There are 3 ways to turn a row about zero (a turn may also mirror it). The second row of each pair is the first, turned, with some noise. The first 27 pairs use one turn. New pairs use 3 turns, one after the other, and a turn may come again.
Some pairs, each with its turns in order after it:
[ 0.18 -3.38  0.79  5.28 -1.80 -3.19 -1.67 -0.90]
[ 2.35 -0.69  0.69  1.79 -1.38  2.57  2.13 -5.67] => J_295

[-1.59 -3.04  0.86 -3.94 -1.80  1.28 -0.83 -0.80]
[-3.06  1.43  1.56 -3.14  1.17  2.69  0.89 -0.06] => J_706

[ 1.04 -2.30  2.09  1.92 -0.04 -1.30  0.67 -0.60]
[ 1.50  0.69 -0.04 -2.39  0.68 -2.22 -1.73 -0.57] => J_706

[-0.73 -0.22  1.24 -0.25 -0.47  0.54 -0.33 -2.31]
[-1.19 -0.49  1.79 -0.48  1.35 -0.32 -0.80 -0.63] => J_706

[-1.98  0.71 -0.71  2.28  0.71  2.91 -2.77  2.59]
[-2.76 -2.07 -3.08  0.90 -3.29  0.18 -0.77 -0.40] => J_706

[ 0.19 -1.63 -0.50  3.01  0.07  0.16 -2.58 -2.50]
[-0.46 -3.24  0.94 -2.03 -1.05 -2.39  0.08 -2.54] => J_706

[ 2.03 -0.38 -2.55 -1.47  1.22 -2.41  1.71 -0.58]
[ 0.30  0.00  1.50  1.72  1.54  0.66 -4.20  0.10] => J_295

[-0.37 -4.04 -0.07  1.51  0.53 -1.74  0.64 -1.63]
[ 1.07  0.23 -0.41 -2.97  1.68 -1.54 -0.10 -3.15] => J_706

[-2.37  3.65  3.77  0.66 -0.45 -1.81 -0.47  2.22]
[ 0.91  1.66 -1.45 -4.55 -1.19  3.27  1.17  1.41] => J_295

[ 0.62  0.55 -0.44 -3.41  0.37 -1.12  4.19  3.13]
[ 1.64  4.62 -1.38  1.93  1.31  2.00  1.14  1.77] => J_706

[-2.64 -0.80  0.90  1.15  2.72  1.42 -0.58  1.60]
[ 2.26  0.50 -1.32  0.23  1.39  0.13  2.99  1.84] => J_295

[ 1.65  2.84 -0.91  0.60 -0.90  2.64  0.93 -0.06]
[-0.69 -1.26  0.56  0.23 -0.44 -0.71  3.96  1.13] => J_277

[-4.29 -2.80  1.07  4.99  2.87 -0.24  1.12 -2.73]
[ 6.22 -1.46 -3.42  3.02 -1.77  0.49  2.68 -0.37] => J_295

[-3.17  0.86 -3.50  1.04 -0.07  0.57 -0.13 -4.17]
[-0.99 -0.22 -3.05  2.23 -0.48 -3.09 -0.64  4.00] => J_277

[ 0.99  2.45 -1.94  1.44 -0.92  3.45  1.66  1.16]
[-1.10 -0.07  0.18  0.10 -1.25 -2.25  5.07  0.06] => J_277

[-0.41 -2.36  1.51 -1.16  1.36 -0.54 -0.70  2.98]
[-0.71  1.01 -0.17  1.05  2.57  3.00  2.03  1.16] => J_295

[ 0.13  3.92 -0.06  2.28 -3.55  3.68  1.20  1.18]
[-0.23 -2.76  2.19 -4.70 -2.44 -2.46  1.37  0.64] => J_295

[-2.34  0.24  0.80 -2.72  0.79 -0.98  3.64 -0.32]
[-0.26 -1.70 -3.14  0.26  0.64  1.67 -2.34  3.19] => J_295

[-0.52  3.91  1.10  0.65  1.95 -3.94 -1.49 -0.29]
[ 3.73 -2.80  1.00  2.27  0.23  1.89 -2.72 -0.01] => J_706

[-0.22  0.02  1.74  4.00  3.96 -1.02  4.22 -0.98]
[ 1.16  4.84  2.50  3.33 -3.20  0.61 -0.15  1.13] => J_277

[ 0.16  2.60 -2.10  1.90  1.78  0.76  2.22 -0.59]
[ 0.67 -0.12 -0.59  4.23  0.10 -2.24  1.14 -1.01] => J_706

[ 1.90 -0.60  0.82 -0.84 -3.82  1.63 -1.26  1.82]
[-1.03 -3.17  0.81 -0.81  1.08  0.23  1.08 -3.38] => J_277

[-3.07  4.30  1.80 -4.66 -1.47  4.04 -0.74  1.16]
[ 3.65 -3.98  1.00 -4.70  0.92 -4.24  1.44  1.74] => J_277

[ 0.80 -1.54 -0.29 -0.06  0.18 -2.07 -5.39 -0.88]
[-1.10  4.10 -0.59  1.02  0.75 -0.08  1.17 -4.30] => J_295

[ 0.72  0.11 -0.47 -2.22  0.71 -2.73 -0.29 -1.77]
[-0.68 -0.39 -0.33 -1.03  0.06  2.36 -2.01  2.19] => J_277

[-0.01  0.47  0.45 -2.18 -0.62 -3.14 -5.19  1.61]
[ 0.21 -0.69 -0.71 -2.17  5.40  2.00 -2.13 -0.38] => J_277

[ 0.61 -0.17  5.09  0.26  3.98  3.66  1.95  0.86]
[ 6.10  0.69  2.71  0.79 -3.06  0.79  1.70 -1.30] => J_277

New pairs. What belongs after each?
[-1.85 -3.60 -0.51  2.14 -2.63  1.61 -1.56 -0.43]
[ 1.47  1.90  2.93 -2.32  1.73 -0.27  0.51 -3.13] => J_277 J_706 J_706

[-0.23  0.43 -0.77 -1.40 -2.88 -0.55 -0.29 -0.11]
[-0.06  1.71 -1.98  0.63 -1.15 -0.36  1.68  0.80] => J_277 J_295 J_277

[-0.01 -2.80 -2.16  1.69  2.89 -2.29 -4.99 -4.50]
[ 1.09  0.44  1.81  4.85 -2.18  5.74  0.46 -2.71] => J_295 J_706 J_295

[ 1.52 -0.66  1.06 -0.54  1.21  1.25 -2.70 -1.26]
[ 1.27 -0.79 -1.03  1.49  0.27  1.64 -2.22 -1.76] => J_706 J_277 J_277

[ 3.43  0.20  0.79 -0.23  0.38  1.61 -1.21 -1.05]
[ 0.52  2.32  1.17  0.75  2.59  0.05  1.72 -0.93] => J_295 J_706 J_295

[ 0.51  2.49 -1.90  0.56  0.62 -3.61 -0.60 -2.82]
[ 2.29  3.06 -2.86 -0.17 -2.26  0.09  0.39 -2.38] => J_295 J_277 J_277

[-3.25 -2.31 -1.48  1.03  2.00  2.08 -4.29  0.72]
[-3.18 -0.22 -4.08  4.31  0.16 -0.16  1.39  0.07] => J_277 J_277 J_706

[ 0.37 -0.94  3.71  0.41 -1.55 -1.96  1.57  1.88]
[-3.46 -0.72  0.90 -1.11  0.35 -3.21  1.37  0.72] => J_277 J_295 J_277

[ 2.91 -0.89  1.18 -2.55 -1.32 -2.25  3.95 -0.47]
[ 0.99 -4.56 -2.32 -0.35  2.50 -0.29 -1.99  0.72] => J_277 J_295 J_295

[-0.56  1.21  2.00 -2.24  2.08  3.01  2.24  2.18]
[ 3.98  1.00 -0.12 -2.11 -2.56  0.89  1.11 -1.28] => J_295 J_295 J_277

[ 0.97 -0.73  1.50 -2.28  1.63 -3.12 -2.76  0.12]
[-2.56  0.00  1.51 -3.36  1.12  2.47 -1.08  0.58] => J_295 J_295 J_277

[ 2.86  3.34  0.54  0.65  0.04 -2.43 -1.00  3.09]
[ 1.62 -0.27  0.86  3.19  3.99 -2.11  1.67  1.44] => J_277 J_706 J_277

[ 1.72 -1.53  0.11  0.22  1.47  2.41 -3.46 -0.51]
[-1.33  0.42  1.33 -2.16 -2.38  0.31  2.17  3.01] => J_295 J_295 J_706

[ 1.45  2.56 -0.03 -2.18 -0.03 -1.66 -2.63 -4.67]
[ 2.22  1.40 -3.46  0.72 -1.65  2.89 -1.31 -3.73] => J_295 J_277 J_706

[ 4.09  1.49 -0.22  1.72  1.33  3.69 -1.19 -0.99]
[ 3.07  1.48 -0.45 -2.28  0.00  1.38 -4.38 -0.61] => J_277 J_706 J_295

[-0.16  0.21 -0.55 -1.46  1.80  1.23  1.42  1.42]
[ 1.25 -0.33 -2.07 -1.25  0.29 -0.94 -0.66 -1.52] => J_706 J_706 J_706

[-2.47 -2.32 -1.12  2.15 -1.06 -0.76  1.06  4.21]
[-0.18  0.77 -2.19 -2.91 -4.11 -0.04 -2.67  0.31] => J_295 J_706 J_295

[-2.06  2.62 -1.20 -2.33  1.33 -0.71  4.36  0.46]
[ 0.67  1.20  1.04  4.23 -0.09  0.29 -3.45 -2.81] => J_295 J_295 J_706

[-1.70  1.76 -2.70 -1.17  2.04 -1.72  1.41 -2.02]
[ 0.62  2.02 -1.80  0.05 -2.42  1.81 -1.82 -2.96] => J_706 J_706 J_295

[-4.46 -5.30  2.33  3.58 -1.10 -1.91 -1.63  0.79]
[-0.62 -3.30 -0.03  3.13 -1.61  4.10 -4.37 -3.82] => J_277 J_706 J_277

[-1.51 -4.59 -1.35  3.06 -1.21 -0.19 -1.15 -2.80]
[-2.51  0.00 -2.58  1.45 -2.96  1.98 -4.10 -1.17] => J_277 J_706 J_277

[-0.56  5.27  0.11 -0.15  0.76 -1.19  4.76 -0.64]
[-1.02 -3.06  0.45 -4.43 -1.93 -2.63  1.62 -3.17] => J_295 J_706 J_277

[ 3.32  3.36 -0.67 -2.32  0.31  3.21  0.97  4.04]
[ 2.72 -0.69 -5.88 -0.23 -1.16  0.59  2.91 -0.73] => J_706 J_706 J_706

[ 0.20  3.95  3.00  2.19  0.33 -1.16 -0.99 -0.08]
[-1.42 -1.61 -0.10  1.06  4.84  1.10  1.33  0.56] => J_277 J_706 J_277

[ 0.10  1.03 -1.80  2.49  1.96 -0.45  3.58 -2.66]
[-0.92  2.65  1.82  3.20 -2.17  1.19 -1.73 -1.98] => J_706 J_706 J_295

[-3.88  0.75  2.37  4.30  1.94  0.73  0.71 -0.90]
[-2.78 -0.99 -2.07  5.49 -0.66 -0.67  0.12 -0.66] => J_706 J_706 J_295

[-3.37 -3.84  0.52  0.60  2.26 -0.67 -0.29  0.58]
[-0.28  2.00  2.51  1.22 -2.04  3.96  1.53 -0.81] => J_295 J_295 J_295

[ 2.44 -4.69  0.37  2.35  2.81 -3.37 -1.26 -1.79]
[ 4.02  1.99 -2.95  1.06  2.27 -3.67  0.85 -2.68] => J_277 J_277 J_706

[ 2.33 -0.46 -1.94 -1.05 -1.81  0.62 -2.01 -2.20]
[-3.01 -2.31 -2.19  0.27 -0.07  0.14  1.59  1.58] => J_295 J_295 J_277

[ 3.50  3.31  0.63 -2.12 -0.51  0.18 -1.05 -0.73]
[-0.25  3.91  0.06  2.24  1.30  2.54 -0.27  1.10] => J_295 J_277 J_295

[-4.07  0.39  1.78  0.41 -1.91  0.17  1.25  3.43]
[ 1.68 -0.49  0.89 -0.82  2.32 -1.59 -4.89  0.19] => J_706 J_277 J_295

[ 3.12 -1.27 -1.41 -2.41 -1.35 -2.86  0.68 -2.25]
[ 0.16  0.93  0.56  3.00  0.78  0.40 -3.83 -3.24] => J_277 J_277 J_295

